The rows are grouped in 4 different ways at once. Each group adds its own fixed numbers to the row, and there is some noise. The rows also spread widely along 12 directions, which tell nothing about the answers.
(in the rows, 128 means zero)
Known rows, each followed by its group in each grouping:
[103 122  86 137 131 113  98 188 101 110 153 157 114 127 122 149 168 179
 138  96 105 123 114] | P Z9 Z393 Z279
[ 97 158 157  88 105 107 160 151 119 154 160  87  98 156 122 107 105 104
 134  84 115 104 133] | E Z346 Z147 Z894
[114 164 170  54 115 157 144 147 153 140 115  87 116 132 159  86 111 115
 135  72 105 112  96] | Q Z417 Z192 Z407
[147 112 107 118 163 192 120 109 152 177  88 114 132 137 135 119  88  89
 173 156 186 117 104] | Q Z417 Z192 Z990
[142  85  85 108  82 134 155 151 127 156 144 124 129  84 121 154 205 131
 123 138  87 138 150] | N Z641 Z147 Z990
[ 83 113 154 145 101 140 159  96  98  93 141 125  85 113 125 142 143  79
 113  80 105 174 150] | P Z9 Z28 Z279
[118 154 115 126 159  93 101 127 146 108  88 146 137  86 112 131 129  97
 144 126 182 104 145] | E Z346 Z393 Z269
[148 112 154 164 135 153 149 103 125 100  81 136  81 111 122 122 217 152
 125 121  77 149 125] | N Z641 Z28 Z407
[153 134  90 114 125 139 114 197 100 141 124 151 166 123 164 157 161 173
 106 104 123 170 103] | N Z9 Z393 Z894
[116 141 124 120 101 119 125 187  83 147 139 166  96 112 111 143 133 125
 134  94 168 139 149] | E Z417 Z147 Z269
[162 120 186 107  85 193 161  50 123 111 112 117 156 141 126 125  91  91
  57 161 109 142 110] | E Z346 Z147 Z279
[109 131 122 166 169 130  42 152 160 133  98 162 156 121 126 155 103 153
 180 124 160 128 134] | N Z417 Z147 Z279
[134 184 155 137 172 100  93  94 131  94 115 130 181 175 136 127  54 126
 103 143 151 105  92] | E Z641 Z393 Z990
[116 101 112 158 106  96 140 100 146 119 149 123 130 120  86 144 160 115
 123 154  77  90 162] | E Z417 Z28 Z990
[101 114 115 130 154 174  70 108 122  99 120 149 124 117 126 146  90 127
 150 117 161 133 113] | P Z346 Z28 Z279
[145 126  72 141 149 157 125 117 114 147 118 131 149 143 157 151 117 107
 125 138 159 133  87] | E Z641 Z28 Z990
[168 162 142 149 143 152 159 115  57 132 107 159  96 167 119 111  95 108
  82 125 177 143  89] | Q Z346 Z192 Z894
[103  98 147 166 116  60 183  67 117  89 167  99  94 149  98 125 173 121
  97 138  43 113 180] | P Z346 Z147 Z279
[115 116 194 138  52 136 150 122  82 114 153 164  90 111  74 151 125 106
 100 120 103 154 173] | N Z417 Z147 Z269
[126 164 182  64 122 148 143 148 133 126 122 107  99 131 112  76 119 134
 127 102 118 109 113] | Q Z9 Z192 Z894
[154 100  91 130 107 156 106 159 135 151 103 171 157  72 112 169 167 117
 134 145 152 156 151] | Q Z346 Z393 Z407
[122 132 133 153 143  75 100 130 142 122 168 124 176 161 122 157 123 165
 119 154  82 132 172] | P Z641 Z28 Z894
[138  97  78  80 170 179 130 133 124 169 152  86 116 182 152 106 101 158
 168 150 132  86  83] | Q Z417 Z192 Z990
[182 133 151 172 136 149 149 120 141 150  76 126 152 157 149 140 170 145
 104 150  88 158 106] | N Z641 Z393 Z894
[142 127 145 123 115 150 159 167 109 165 137 115  83 173 124 112 168 159
 141 130  92 129 121] | P Z641 Z192 Z279
[102 118  91 128 132 148 132 126 152 157 142  78 142 180 165 140 102 113
 154 109  82  85  68] | N Z346 Z393 Z279
[153 151 154 107 135 126 136 123 145 157  84 123 155 113 139 120 114  88
 124 137 184 157 155] | E Z417 Z147 Z990
[ 99  77 100 211 156 127 119  98 125 137 148 118 140 174 173 195 146 127
 149 117  90 192 150] | P Z641 Z28 Z279
[135 150 163 136 157  92  84 171 178 151 105 116 152 164 131 143 147 179
 165 130 112 118 158] | P Z346 Z147 Z269
[165 100 158 149  97 184 146 122 128 144  91 152  92 104  73 132 191 127
 127 158 115 140 153] | E Z346 Z28 Z894
[133 147 142  82 180 156 110 137  81 100 141 126  94 184 146  88 100 189
 124 112 141 110  78] | Q Z346 Z192 Z279
[103 114  91  98 126 102 104 136 122  87 177 128 143 103 120 137 149 172
 121 125  75  94 133] | N Z641 Z192 Z407
[104 118  85  42 118 141 112 141 141 124 175  85 161 140 150 132  96 142
 128 123  93  71  94] | P Z346 Z393 Z269

New rows, each followed by its group in each grouping:
[130 102  91 136 116 150 132 155 138 161 114 118 132 126 157 157 175 132
 133 105 107 148 118] | P Z346 Z147 Z279
[115 147 112 127 115 151  86 105 123 109 146 145 186 136 132 152  42 109
  89 128 127 109  93] | P Z417 Z28 Z894
[101 105  60  79 183 108  83 120 148  99 147  98 160 105 152 134 131 159
 152 121 123  94 125] | N Z346 Z192 Z990
[129  86 125 117 111 113 129 145 105 105 158 152  96 100  73 129 192 172
 127 145  84 112 167] | Q Z417 Z393 Z990
[ 77 109 138 128 127 154  75 142 182 161 129 108 156 138 139 170  83 105
 196 108 118 125 141] | P Z417 Z393 Z269
[143 147 198 155  48 109 152 150 115 134 134 176 105 104  37 140 160 107
 103 155  98 136 194] | P Z641 Z192 Z407
[ 73 117 172 125 139 102 123 106 125  86 155 109 114 126 124 135 120 118
 151 101 105 154 171] | N Z9 Z393 Z279
[140 162 160 146 134  84 173 101 108 128 127 115 162 158 139 130  98  80
  85 135 143 163 152] | E Z9 Z393 Z894
[163 183 127 128 119  59 181 151 124 148 132 108 154 171 139 111 151 127
  87 143  97  98 118] | E Z641 Z393 Z407
[ 89 102 167 140 150 131 106  95 105 102 174 126 105 156  92 137  96 144
 154 138 113 133 163] | E Z641 Z393 Z894
[158 121 157 165 113 171 114 115 119 116  77 179 131 102 112 157 160 116
 105 137 149 180 143] | E Z346 Z28 Z279
[132  94 145 123  84 138 115 118 124 113 149 158 145 105  81 166 135 123
 111 160 101 129 167] | Q Z346 Z393 Z269
[123  79 113 125 145 148 145  56 103  84 143 113 116 116 140 142 149 124
 113 141 102 157 139] | N Z641 Z28 Z990
[126  93 117 109 165 170 101  48 121  72 136 122 140 133 127 123  99 142
 110 167 127 111 117] | E Z346 Z28 Z279
[118 188 183 148 147 101 118 102 109  96 130 129 137 192 121 120  57 123
 102 114 131 103 109] | E Z346 Z192 Z407
[155 152 169 117 132 132 147 110  91  95  90 144  90 126 105 101 144 133
  87 120 148 136 118] | P Z346 Z147 Z990
[115 143 121 113  97 107 120 165 103 159 196 130 179 157 134 168  80 124
 111 124 121 148 152] | E Z641 Z192 Z894
[131 146 187 185 128 130 140 120  96 117  81 156  88 133 117 142 151 115
 105  81 134 186 142] | P Z346 Z147 Z894
[ 97 118 113  35 113 148 103 110 144  89 167 106 165  71 134 123 109 126
 105 122 102 117 136] | P Z641 Z28 Z894
[157 163 205 140 183 157 118 149 165 144  50  99  98 179 161  91 178 198
 152  96  93 147  95] | P Z641 Z147 Z894
[ 90 160 159 150  99  98 113 100 139  95 125 141 154 120 124 156  83  76
  99  95 111 124 137] | P Z417 Z28 Z269
[138 153 116  91 141 176 132 184  87 138 112 129  83 149 162  98 154 182
 122  68 122 123  60] | E Z417 Z28 Z894
[143 121 116 110 157 149 121  95 128 110  86 135 149  84 153 138 130  99
 127 144 174 163 133] | N Z641 Z393 Z269
[167 132  97 174 179  95 166 133 114 157  99 117 117 176 137 109 167 154
 123 162 121 115 123] | P Z417 Z393 Z894
[142 128 123 123  66 112 149 132 106 126 172 141 175 133 117 165 124 122
  76 153  73 130 135] | N Z641 Z393 Z407
[139 130 198  99  99 169 194  79 102 105 101 111  89 124 131  96 141  93
  88 109 105 158 129] | E Z417 Z393 Z407
[141 107  79 166 146 131 118 132  64 108 129 171 108 136 125 153 148 166
 108 126 135 135 104] | N Z417 Z147 Z990
[ 77 121 114 109 121 110  69 109 140  97 179 137 164 116  95 140  49 120
 133 145 128  80 149] | P Z417 Z147 Z279
[100 167 207 119 103  85 119 132 129 116 151 134 119 134  88 130  94 107
 128 103 120 131 167] | Q Z641 Z147 Z990
[128 160 197 107 140 143  92 134 158 157 141 111 158 185 110 117  45 131
 160 169 144 120 147] | P Z641 Z192 Z279
[142 124 156 203 120 156 144  53 110 146 118 134 153 189 138 177  50  61
 106 163 142 159 114] | N Z641 Z147 Z269
[172 129 203 132 118 133 122 111 100  85  89 193 113  82  70 121 166 146
  84 155 146 176 186] | Q Z417 Z192 Z990
[111  87  75 147 135 152 113 140 115 141 131 134 101 124 129 164 153 137
 163 115 126 115 114] | N Z346 Z147 Z269
[ 83  89  99 109 102 118 122 100 128 130 190 107 183 124 162 183  79  90
 112 102 102 157 154] | Q Z417 Z147 Z990
[118 109 124 154 146 166 140 115 104 125 153 110  77 207 126 114 117 161
 142 121  83  85  60] | Q Z9 Z147 Z279
[137 114 115  73 137 155 123 102  78 101 158 142 104 119  88 101  89 137
 121 175 166 102 134] | N Z417 Z28 Z990
[162 160 152 165 145  81 156  98 188 120  64  98 149 137 120 105 179 121
 110 150  80  86 115] | N Z9 Z147 Z990
[ 93 169 151  97 120  70 108 149  92  86 190 140 123 139  86 116  73 148
 122 119 129  87 144] | N Z9 Z147 Z407
[147 144 139 231 147 102 132  86 156 117  75 139 167 175 151 151 138 115
  93 127  72 121  87] | Q Z417 Z393 Z279
[101 168 151 104 122 110 121 145 129 100 121 112 134 142 158 132 124 126
 105  45  87 120  79] | Q Z346 Z393 Z990
[124 124 118 126 145  87 131 115 112 119 182 118 136 163 113 126 122 149
 124 173 111 109 162] | E Z641 Z28 Z279
[101 123 154 172 150  61 142  83 106  70 140 130 121 127 138 153 166 129
 101 104  94 164 180] | E Z641 Z192 Z269
[130 137 189 108 109 134 159 105 142 130 126  96 139 152 137 111 114 111
 101 114  74 135 129] | Q Z417 Z393 Z894
[162 136 136 100 120  97 154 144  83 109 170 134 148 159 143 137 149 168
  72 145 104 156 148] | Q Z9 Z28 Z269
[124 159 186 144 172 108 107 163 127 163 147 103 125 248 135 114  70 179
 173 141 120 119 130] | P Z417 Z393 Z279
[147 118 121 109 113 198 100 154 154 160 108 132 172 125 126 147 112 131
 138 148 126 132 100] | P Z9 Z393 Z894
[113 125 147 162  95 127 135 124 128 151 141 127 148 143 127 180 105  75
 137 114 122 172 153] | N Z9 Z28 Z990
[ 98 154  98 107 132 139  87 176 125 125 139 130 154 140 162 154 103 143
 137  73 130 109  78] | E Z9 Z192 Z269
[129  65 115 138 109 135 137 121 149 139 136 122 125  98  87 152 194 138
 141 161  75 129 185] | P Z346 Z393 Z894
[ 81 159 167 130 113  77 141 108 124  90 161 102 133 148 139 144 100  98
 114  82  85 128 139] | N Z9 Z28 Z269
[ 95 124 147 191 113  83 170 145  76 116 149 138  51 139 114 147 198 133
 135  71  73 159 159] | N Z641 Z192 Z407
[ 58 133 148 114 104 108 115 156 100 109 202 112  91 163 112 127 102 161
 136  58  61  88 117] | E Z417 Z147 Z894
[116 124 157 141 172 144  88  76 112  58  89 160 110  98 104 121 116 127
 132 133 165 141 133] | N Z346 Z393 Z279
[120 136 160 125 108  62 156 133 128 129 184  93 139 188 118 132 138 153
 106 135  46 113 171] | P Z417 Z28 Z990
[160 105 131 122 138 171 160  62  62  99 153 124 112 192 113 109  88 145
  81 180 115 101  85] | E Z417 Z393 Z990
[105  73 128  79 154 153  90 146 142 137 140 121  86  85  90 118 159 163
 209 154 153 131 197] | N Z346 Z147 Z279
[168 123 134 185 142 153 144  68  85  80  98 174  97 149  98 110 139 140
  72 165 115 109  89] | Q Z417 Z28 Z279
[107  85  55 196  87 100 137 128 128 157 142 159 137  87  85 186 165  71
 137 140 121 113 168] | E Z417 Z192 Z990
[117 153 157  94 164 124 138 136  71 105 157 115  72 175 136  96 115 165
 135 107 139 141 128] | P Z641 Z28 Z407
